There are 10 hidden switches. A switch that is on adds its own fixed numbers to the row, and there is some noise. The rows also spread widely along 9 directions, which tell nothing about the answers.
Known rows, each followed by its switches (1 for on, 0 for off):
[  8   0   5   1  -5 -30  34 -10 -28  -6 -25  23 -22 -17   0   3 -11   6
   6  32   1 -13  -7   8 -25  -9 -13   3  26  17 -11  10 -20   1  18 -16
  -7 -21  31  -3  -3  54   6]
0 1 0 0 0 1 0 0 1 1
[ -8  -3   6   3   3  -5 -30   5  -2  15  -7  28 -10  32 -25 -11 -13   8
  23   2   8  12 -34 -18  22  13  34  10  -6   1   6   4 -21   9 -12   8
  -6  -3 -23  -7  22  -8  39]
0 0 0 0 0 1 0 1 1 1
[  1  -7   7 -12  11 -10  31 -37 -13 -14  -8 -24   7 -22  14 -18  -8  28
 -33  18  12 -37  18  10 -19  -2 -10   1   8  13 -26   4  14  15  16  -2
   8  20  -8   4 -13   3  -9]
0 0 0 0 1 1 0 0 1 0
[  7  -3  -1   7 -11   2  23 -16  13 -18  -3  -2  12 -25 -32  -4 -10   6
 -22  -8  24   2   4  26  -1  -1  15   8 -13   7  14  12  21  40  26   7
 -14  10 -35 -19   5  -6  -1]
0 0 0 0 0 1 0 0 1 0
[ -8  18  30   4  -2  18 -10 -19 -40  -2 -22 -18 -19   3  29 -18   5  33
   2  29  23 -19  11  -6 -18  -3   3  -5  18  -8 -41  -6   1  17  13   7
  47  28  12 -29  -7  -1 -29]
1 0 0 0 1 0 1 1 1 1
[-18  25  16  -6  20  28 -28  -5   6  -8 -31  50 -25   5 -21 -26   8  33
  35  -8  45   6 -49  -5 -12  -2  31  34   1  -8  -4  13 -13  36  14   8
  12 -28 -42 -10  23  -6  35]
1 1 0 0 1 1 0 1 1 1
[-13 -19   2   9  -1 -12  15 -13  -3   0  -8   7 -25 -15 -14  -7  -6   5
  31  -5   9  -2  -2 -13  -4  -3  26  33  34  20   0  22 -43  39  28  -7
 -38 -12 -18 -29 -16   8  22]
1 1 0 0 0 1 0 1 0 0
[ 16   0 -13   1 -22   9  31  -5   5 -19 -10   7   4 -30 -21   3 -39  -3
 -56  25  -5 -20  23   9  26  11  13 -18 -47 -12  14   4  15   4  14   8
 -15  16 -12 -10  28  26  22]
0 1 0 0 0 0 0 0 1 0
[ 11 -22   3  -4  21 -45  18 -37  -8   8 -16 -19  15  -2   3 -21   5  19
 -22  20  22 -44   8  15 -19 -31 -19  -8  23  18  -6  12  27  23  23  -8
  11  14   1 -18  -6  13 -24]
0 1 0 0 0 1 1 1 0 1
[-16  11   5  29  18  27  16   2 -20   1 -29  23 -28 -25 -29  -2 -24  -7
   2 -10  16 -18 -22 -40  -7  18  15  34  25  18  17  20 -42  10  12  -8
  -9 -27  10 -11  -3  54  51]
0 0 1 1 0 0 1 1 1 0
[ 19  -7   6 -12  23 -32  -5 -19  -2  14  10   5  24  34  -4  -6  14  13
  -5  16  -2 -14 -15  18   1 -15 -11 -21  -9  20   1  -3  22 -11 -14  -2
  17   1  -2   3   7  14 -19]
1 1 0 0 1 0 0 0 1 1
[ 10  -8   2   1  14 -32  -1 -16  -3  15   9  -4   8  21   9   1  -2  15
   6  14  -9 -16   7  -9   3   2  15 -12  10  21   3   3 -10   5   2  -7
  -4   6   9 -12  -8  14  -2]
1 1 1 0 1 0 1 1 1 1
[ 25  -5 -17  -7 -10 -43  31 -13  35   0  15  18  25 -15 -14  21 -21   5
  -3  -3 -13  20   7  19   4  12  20  -8 -14  27  31  10   9  29  21 -13
 -43 -17 -13  -5   3  15  12]
0 1 0 0 1 1 1 0 1 1
[ 16  27  14  12  26  17   0  -5 -20  13  11   7  19  18 -47  16  23 -12
  -2 -14  18   2 -37  25   4  -2 -15 -10 -13  20  20   7  34  -6 -19   3
  31   0 -18  -8  -1  41 -28]
1 0 0 0 1 0 0 1 1 0
[  6  21  -8 -23 -12  -1 -14  16  25 -15  -7  41  -3  10  12 -17  -6  24
  18  12   2  26  -3   1   3   2  33   9 -30 -32   3   2  -5  20  15   5
 -10 -18 -27   7  41  -9  23]
1 1 1 0 0 1 0 0 1 1
[  0 -13  -1 -11  -5   4  -8 -24  30  -2   5 -41  22   0  21 -22 -19  36
 -11  -4  14   2  44 -20  16  20  37  -2 -19  -7  -3  -1  13  49  18   9
 -10  31 -39 -21   1 -66   8]
0 0 0 1 1 0 1 1 0 1
[-15   0  20  -4   9  -3 -21 -16 -14   0 -25   7 -28   9  19 -33   8  42
  22  28  29  -8 -14  -7 -26 -12   5  12  25   2 -35  -3 -17  22  14   2
  22   0   5 -13   3 -13   0]
0 1 0 0 1 0 0 0 1 1
[ -6  16  12  14 -20  15  18  -7 -18 -15 -21  -3 -34 -32  14  -1 -30  23
  -1  29  14 -15  32 -11 -18   7  25   4  13  -3 -24   8 -26  35  38  -2
   5  18  27 -39  -2  15   3]
0 0 1 0 1 0 1 1 1 0
[  6 -20  -8  -3  22   1   5 -25  41  -7  14 -16  33   2 -20 -13  -4  11
 -16 -19   9  -6  12  -5  18  12  34   6 -20  21  30   8  11  24   5   6
 -30   4 -46  -2   1 -23  19]
1 1 1 1 1 0 0 0 1 0
[ -2   5   2   0  -9  -6  -4  11 -22   4 -13  21 -17   7  -8   4 -10   2
  11  22  -6  10 -13 -12   7   5   4  -4  -2  -7   4  -4 -19 -10  -3  -5
  -4 -17  14  -8  15  29  18]
0 1 0 0 0 0 0 0 0 1
[ -1  11   4  11 -10   7  23  -1 -19  -2  -1  -4  -3 -16   0  17   1  -9
  20 -19  -3  26   2 -20  -9  29   6  14  27  20  19   5 -24   9  10  -8
 -20 -20   4  -9 -28  34   3]
1 1 0 1 0 0 1 0 1 1
[-31  17  24  -2  14  45  -3 -15 -32 -11 -54   3 -41 -31  13 -28 -16  34
   5  11  38 -30  -4 -39 -18   8  20  33  23 -13 -19  13 -35  20  20   4
  20 -13  -7 -13  -2  11  36]
1 1 0 1 1 1 1 1 0 1
[ 12   0   1 -21   2 -18   3   1  -6  -1   2   3   8  18  52 -31 -13  21
 -11  33 -16 -17   9 -10   3 -20   3 -12 -10 -11 -21   4  -4  -8   5  -6
  16  10   5  20  24   5  -1]
1 0 0 1 0 1 1 0 1 0
[ 35  -4 -12   2   1 -20  28  -6  23   2  11  -7  28  -4 -17  -2   8  -4
  -9   5  12   4  15  31   7 -19  -7 -16 -19   7  21  16  32  28  13 -13
 -12  -1 -12 -21   4  18 -23]
0 1 0 1 0 0 0 1 0 0
[-11  -2  13 -11  19 -17 -15 -19  -5  -2 -18  23 -22   7  32 -48  -3  46
  12  36  23 -31 -18   1 -25 -39   7  15  22   5 -34   8 -14  21  25  -3
  18   0   4  -3  18  -5   6]
0 1 0 0 1 1 1 0 1 0
[ -3   6   8 -10  34 -15 -34 -14  -3  16  12 -14  19  41  17 -31  32  33
   4  11  21 -14 -18   5 -13 -35 -10 -12   6   6  -6  -3  30  -4 -10   0
  37  11  -1   3   9 -11 -33]
0 1 1 0 1 0 1 0 0 0

New rows. What belongs after each?
[ -6 -14  -2  16  12  -6  11 -26  17   7   5  -3   3 -10 -21   0 -20  11
  -1 -17   8  -9  -1 -12   6  15  27  18  10  33  12  12 -12  40  17  -1
 -27   6 -22 -23 -13  -5  26]
0 0 0 0 1 0 1 1 1 0
[  9  33   1 -36  -7 -17  29 -15  -1 -18 -11   2   1 -28  61 -10   4  43
   5  12   8   5  25  14 -48  -6 -22  12  18 -10 -33   5  14  31  37 -24
  10 -17  13  12  -7   7 -25]
0 0 0 0 1 1 1 0 0 1
[  8  16   8  -7  29 -20 -13  12 -19  25  24  11   8  47   9  -5  38   6
  50   5  -8  23 -38   2 -13 -16  -4  -8  18  24   3   5 -16 -30 -25 -15
  13 -24  16  18  -7  32 -21]
1 1 1 1 1 1 0 0 1 0
[ 14  43  -2 -22  -2  10  -6  13  14   2  21  10  17  13  22  -2  24  14
  22  -7   3  35   0  14  -4  -5  -1  -2 -19 -14   3   8  27  19   7  -5
  11  -6 -18  -1   5   6 -29]
1 1 0 0 1 0 1 1 0 0
[-16  19   6   3  11   4 -12  -2  -1   2  -2  16 -21   0   2  -4  19  19
  44 -10  19  16 -19  -7 -23 -12  17  26  32  12   7  10 -25  28  20  -7
  -4 -27   1 -17  -9  10  -5]
1 1 1 0 1 0 1 0 0 0
[ 11  14   3   4   4 -23   0   5 -18  21  23   7   5  25  10  11  11   4
  21  12 -17  18 -16   2  -3  -3  -5 -15  12  25   1  -2  -9 -16 -11 -11
   1  -3  23   1 -10  32 -19]
0 1 0 0 1 0 1 0 1 0
[ 21  15   6   0  22   0  13 -18   2   0  -7   3  27  -5 -18   1   1   8
 -24  -5  26 -11 -13  18 -12  -5 -16 -10 -11  17  21   5  38  10   2  -7
  21 -11  -6   1   7  25 -10]
0 0 0 1 1 0 1 0 1 1
[-20 -41  14  13  25  -6   4 -38 -13   3 -11 -36   0   1  -3 -34   1  19
 -13  -2  25 -39   0 -27  -7  -4   2  19  34  31 -15   4 -14  18   6   5
  -3  18 -16 -12 -22 -22  15]
0 0 0 1 0 0 0 0 1 0
[  8   2  -1  -2  -2  -5  11  -4  -9   1   2 -23  23   5  14  -4  -3   6
 -17   4  -3   3  14 -12   4  19  -8 -14  -6   6   7  -3  13  -7  -6  -3
   2   8  -1   5  -8  11  -5]
0 1 0 1 0 0 1 0 1 1
[-22   8   9  -5   2  -6  -6   2 -15   2  -5  27 -38   4  18 -17  -1  30
  48  14   3  15 -23 -18 -19   3  19  27  31  12 -25   7 -52  11  10  -7
 -14 -21   9   0  -5   6  24]
0 1 0 0 1 1 0 0 1 0
[  8  14   1 -12  43   1   9 -16  -3   9  -3 -24  32  10  -4  -6  28  12
  -4 -14  24 -10  -4  -1 -12   9 -23  -3   5  13  10   7  33  -6 -15 -10
  15 -14 -11  13 -16  22 -17]
0 1 1 1 1 0 0 1 0 1
[ -2   6   5  11 -19  -1  26  -1 -29   2  16 -32  -9 -12  -2  26   6   3
  18   0 -12  27  23  -2  -5  20   2  -6  20  23  -2  -4 -19   1   2  -7
 -21   7  18 -24 -39  17 -25]
0 1 0 0 1 0 0 0 0 0
[-14  -9   4  10 -16 -23  13  -1 -19   6   4   6 -25  -4  12  -3  -8   9
  36   5  -7  19  -4 -18 -16   4  17  20  43  26  -7   9 -49  18  18 -11
 -33  -5  16 -18 -20  17   8]
0 1 0 0 0 1 1 0 1 0
[ -3  13   7 -11  15 -13  -7 -12   2   6  12  10   6  17  13  -2  36  19
  49 -19   9  35 -21   5 -25   7  -6  19  28  25  -4   1  -9  17   4  -8
  -7 -27 -14   4 -25   1 -15]
1 1 0 0 1 0 0 0 1 1
[ 11  12  -2  -9 -11   5  17   1   1  -6   9   7  -2 -10  27  -2 -19  10
   3  15 -20   7  19 -14  10  10  21  -5 -12  -1   0   4 -19   5  12  -7
 -16  -6   4   0   4  14  11]
1 1 0 1 1 0 1 0 1 0
[  4  -7 -14 -13   8 -13  -8   6  22   5  -4  18   3  18  32 -33 -32  21
  -9  21 -13 -21  11 -37  21   4  26   4 -17 -13  -7   7 -20   9   8  -3
 -12   3  -4   8  32  -5  48]
0 0 1 1 0 0 1 1 1 0
[  7   5 -10 -21   8  11  24  -6   6 -20 -15  24   1 -20  24 -22 -21  11
 -31  17  -8 -26   7 -18   4   6  -5  11 -26 -12  -6  11  -4  -6   9  -3
  -7 -19 -16  26  24  30  39]
1 1 0 1 0 0 0 0 1 0
[ -5  29   2 -17 -10   5  13   7  -3  -1  11 -24   7  -4  49 -19  28  22
  40 -17  14  42  21 -10 -30   8 -10  22  28  -9 -18  13  -2  30  19 -13
  -7  -6 -10  -1 -31  -9 -28]
0 1 0 1 0 1 1 1 0 0
[ -5   2  14  14  -5  22  -1   2 -21  -4 -35  13 -29 -13 -35   0 -25  -1
   9  10  18  -8 -11 -15  17   7  36   7  -4 -11  13  10 -27  19  10   3
   0 -10 -12 -31  17  15  34]
1 0 0 1 0 1 0 1 0 1
[  6  10  16  12  -4  20   5  -5 -21   4  16 -32  13   3  -1   7   3   3
  -1  -3   3  10  10  -2   5  10  13 -14  -1  16   6  -4   3   4  -2   5
  13  23  -4 -21 -16   4 -26]
1 0 0 1 1 0 1 0 1 0
[ -7   7  16   6   7  19  12 -17 -35  -6 -29 -12 -14 -21 -23   4  -5  11
 -24  16  22 -21  -5  -2 -10  10  -9  -5   4   7   0  -4   9  -5   1   4
  18  -1   8 -14  -3  31  -3]
0 1 0 0 1 0 0 0 0 1
[  5  12  -2  -5 -33  -5   1  13   6   2  17   2  -4   9  28  -3 -30  19
   6  28 -22  21  28 -12  25  19  35 -19 -29 -14 -10  -1 -17  11   7   2
 -15  25   4 -16  12 -10   8]
0 1 0 0 1 0 1 1 1 0
[-13   6  14   1  -1  36 -16 -10 -10 -16 -41  24 -35 -17 -33  -9 -30  20
 -18  20  23 -23 -13 -10  18   2  37   6 -24 -18  11   1 -14  15  17  17
  11  -9 -21 -27  34   4  38]
1 1 0 0 1 0 0 0 0 1
[  4  17   5 -18 -13 -17  20   9 -32   5   7  10 -20   7  52  -1  -9  20
  10  43 -33   2  14 -11  -9   8 -11 -14   5  -1 -38  -5 -28 -27  -4 -11
   4  -2  42  13  -3  36  -3]
0 1 0 0 1 0 0 0 1 0
[ -9   4   2  -9  14  32  18 -14  -5 -10 -15 -12  -1 -16  13 -23 -21  23
 -33  12  11 -30  13 -29  13  25   7   5 -17  -8 -16   4  -4   0  -1   8
   3  11 -18   9   4   3  35]
0 1 0 1 1 0 0 1 1 0
[  2 -21  -9  -2  -5  -4  16  -2 -10   5   9 -31   8   4   8  -5 -20   1
 -21  14 -20  -9  23 -27  26  14   8 -12 -10   4   5  -2 -13 -15  -9   0
 -19  14  -2   1  -5   5  16]
0 1 0 1 0 0 0 0 0 0
[-10   8   5  12 -24  19  15 -10   1 -17 -20  -2 -21 -42 -18  13 -23  14
   3  -5  19  18  17  -5  -3  23  31  15   4   6  17   4 -16  45  36   0
 -26  -7  -8 -38  -9   1  16]
0 1 0 0 1 0 1 0 0 1
[ -7  -1  -2  -5 -23   1  35 -10  -6 -14   1 -10 -18 -30  25   2 -28  21
  -7  16 -18   0  34 -18  -2  28  17   7   4   8 -20   0 -31  13  22  -4
 -33   8  10  -6 -18   5  19]
0 1 0 0 1 0 0 0 1 0
[ 21  -8  -1   1  16   0  10 -13   7   2  23 -30  50  15 -20  -7  22  -7
 -23 -15  12   3   3  18  15  -4  -9 -13 -23  15  27   4  44   0 -13   7
   5  18 -39  -2  -6   0 -31]
1 1 0 1 0 0 0 0 1 0
[ -1 -10  16  14  -5  24  17 -19 -22 -15 -21 -12 -23 -24  -9  -5 -33  13
 -26  24   7 -30  16 -13  14   6  28  -3  -7   4  -6   0 -24  11  15   7
   1  17   0 -24   8   7  23]
1 0 0 1 1 0 0 0 1 0
[ -9   5  14   6   4   3 -36  -1  -7  13   3   5  -1  36 -21  -8  13  18
  30   4  17  26 -30  -2  10   5  21  -4  -2   8   3 -10  -6   6 -13  12
  12   2 -15 -17   5 -19   3]
0 1 0 0 1 0 0 0 1 1
[-13  39  10 -28   2  22   6  -1 -25 -12 -15   0 -11 -10  60 -27  10  31
   3  11   7 -11   9 -17 -28  -2 -20  22  14 -29 -42   9   2   7  18  -4
  29   0  -7  17  -2  13 -12]
1 0 0 0 0 1 1 1 0 0
[ -4   8   4  -7 -11  -8 -11  -2   8  -5 -13  27 -25  -5  12  -5  -9  25
  32  15   4  16  -1  -6  -5 -10  30  10   7  -2   0   2 -29  33  29  -4
 -11 -22   5 -21  13   0  14]
1 1 0 0 1 0 1 0 0 1
[  6  33   7  -7   2   6  -2   9 -10   7  18  10  10  15 -10   8  21   9
  22 -11   9  37 -31  18  -7   6  -4   1  -6   8   5   1  14  -1 -12  -1
  11 -10 -10  10  -1  13 -20]
0 0 0 0 1 1 0 0 1 0
[  6  19  -5 -14  15   5  -6   9   9   0   6  32   1   9 -21   5  -6   4
   6  -4  -8   5 -25  -2  14   2  27   4 -26  -3  26   7  -6  -6  -5  -3
  -6 -29 -17  16  32  21  30]
1 0 1 0 1 1 0 0 0 0
[ 23  19   4   6   4  -5  -4   4  -2   8   6  38   3  13 -22  13 -14  -6
  -7  16  -9  -3 -27  20  16 -18  13 -19 -25  12  22   5   6  -3   2  -2
  13  -9   4 -12  31  39   1]
1 0 0 0 1 0 1 0 1 0
[ 28 -10  -6  -3  -5 -33  20 -12   3  -4  -5 -12  20   4  23  -9 -11   9
 -24  32  -7 -21  32  11  -1 -16   1 -30 -11   1   5   3  13   5  16  -8
   7  10  17 -12  14  21 -18]
1 1 1 1 0 0 1 0 1 1
[ 15  26  -5  12 -10  19  49   3  -1 -11   8   3   6 -38 -31  37  -9 -15
   1 -25  -3  33   3   4  -2  36   4   6  -6  24  29  10  -4  12   7 -13
 -31 -26  -4  -4 -19  44   9]
0 0 0 1 1 0 0 0 1 0
[  0   9   9  12  -6   5 -12   2  -7   5  11   3   1  13  -7  -6  16   2
  17  -4  14  19 -15  10  -2 -12   6   3   7   8   8   5   5  15   8   6
   9   7 -12 -20  -1   8 -26]
1 1 0 0 0 0 1 0 1 0
[  0  35   9  -7 -11  19  -7   7  -8 -10 -19  35 -22  -4  -3  -3  -4  19
  15  15  19  21 -17   4  -9   7   9   0 -14 -15  -6  -1  -3   8   9   2
  11 -19   0  -6  21  14  11]
0 1 0 0 1 0 0 0 1 1
[  8 -19   9  -2  11 -33  -4 -23 -17  19  11 -29  14  22   6   4   6  12
  -1  14 -10 -15   9   2   3 -12   2 -22  13  29   2  -7   3  -1  -2  -4
   7  14  12 -19 -15   6 -29]
1 1 0 0 1 0 1 0 0 1
[ 14  -9 -19 -25   3 -36  -6  -8  48  10  26  -2  39  31  19 -20  19  22
  22 -14  -4  31  10   3   6  12   4   7 -14   4   0   3  23  33   2  -4
 -28   3 -44   7  -3 -38  -1]
0 1 0 0 0 0 0 1 1 1
[-17  -2  17  -6  -5   3 -27 -17 -11  -6 -17   3 -26   8  31 -30  -9  44
  17  26  12  -9   5 -24  -8  -2  29   9  13  -6 -28  -6 -27  25  20   9
  11  12  -3 -20   7 -27   9]
1 1 0 0 1 0 1 0 1 1
[-18 -21  13  12  19  22 -24 -18 -12   0 -13 -30  -4  12 -14 -31 -19  30
 -27  16  25 -39   2 -28  22   1  33  -4 -11   1  -7  -6  -8   0  -7  19
  16  30 -16 -15  17 -30  28]
0 0 1 1 1 0 0 0 1 0
[-11  36  26  15  21  33  -1   0 -40  10 -13  -4 -11   0   1  -9  22  11
  20   1  34   2 -24 -10 -25   3 -17   9  29  13 -12  11  -5  -3  -8  -5
  36  -4  13  -8 -22  35 -17]
0 1 0 1 1 0 1 1 1 0
[  8   9  -3 -19  -8 -21 -21  11   2   9  14   0  15  36  10 -11  20  19
  28   9   1  38  -8  11   6  -7   4 -13 -13 -15   1  -6  17   1  -8   0
   3  -2 -15   3  14 -16 -22]
0 1 0 0 0 1 0 0 0 1
[  1  14   4 -10  -8  -5   1  -7  17   0  16  -8   9  -1  34   3  13  24
  52 -28   0  54  13 -11 -18  20  20  19  25  17  -2   2 -22  41  20  -9
 -22 -20 -12 -10 -26 -25  -8]
1 0 0 1 1 0 1 0 1 1
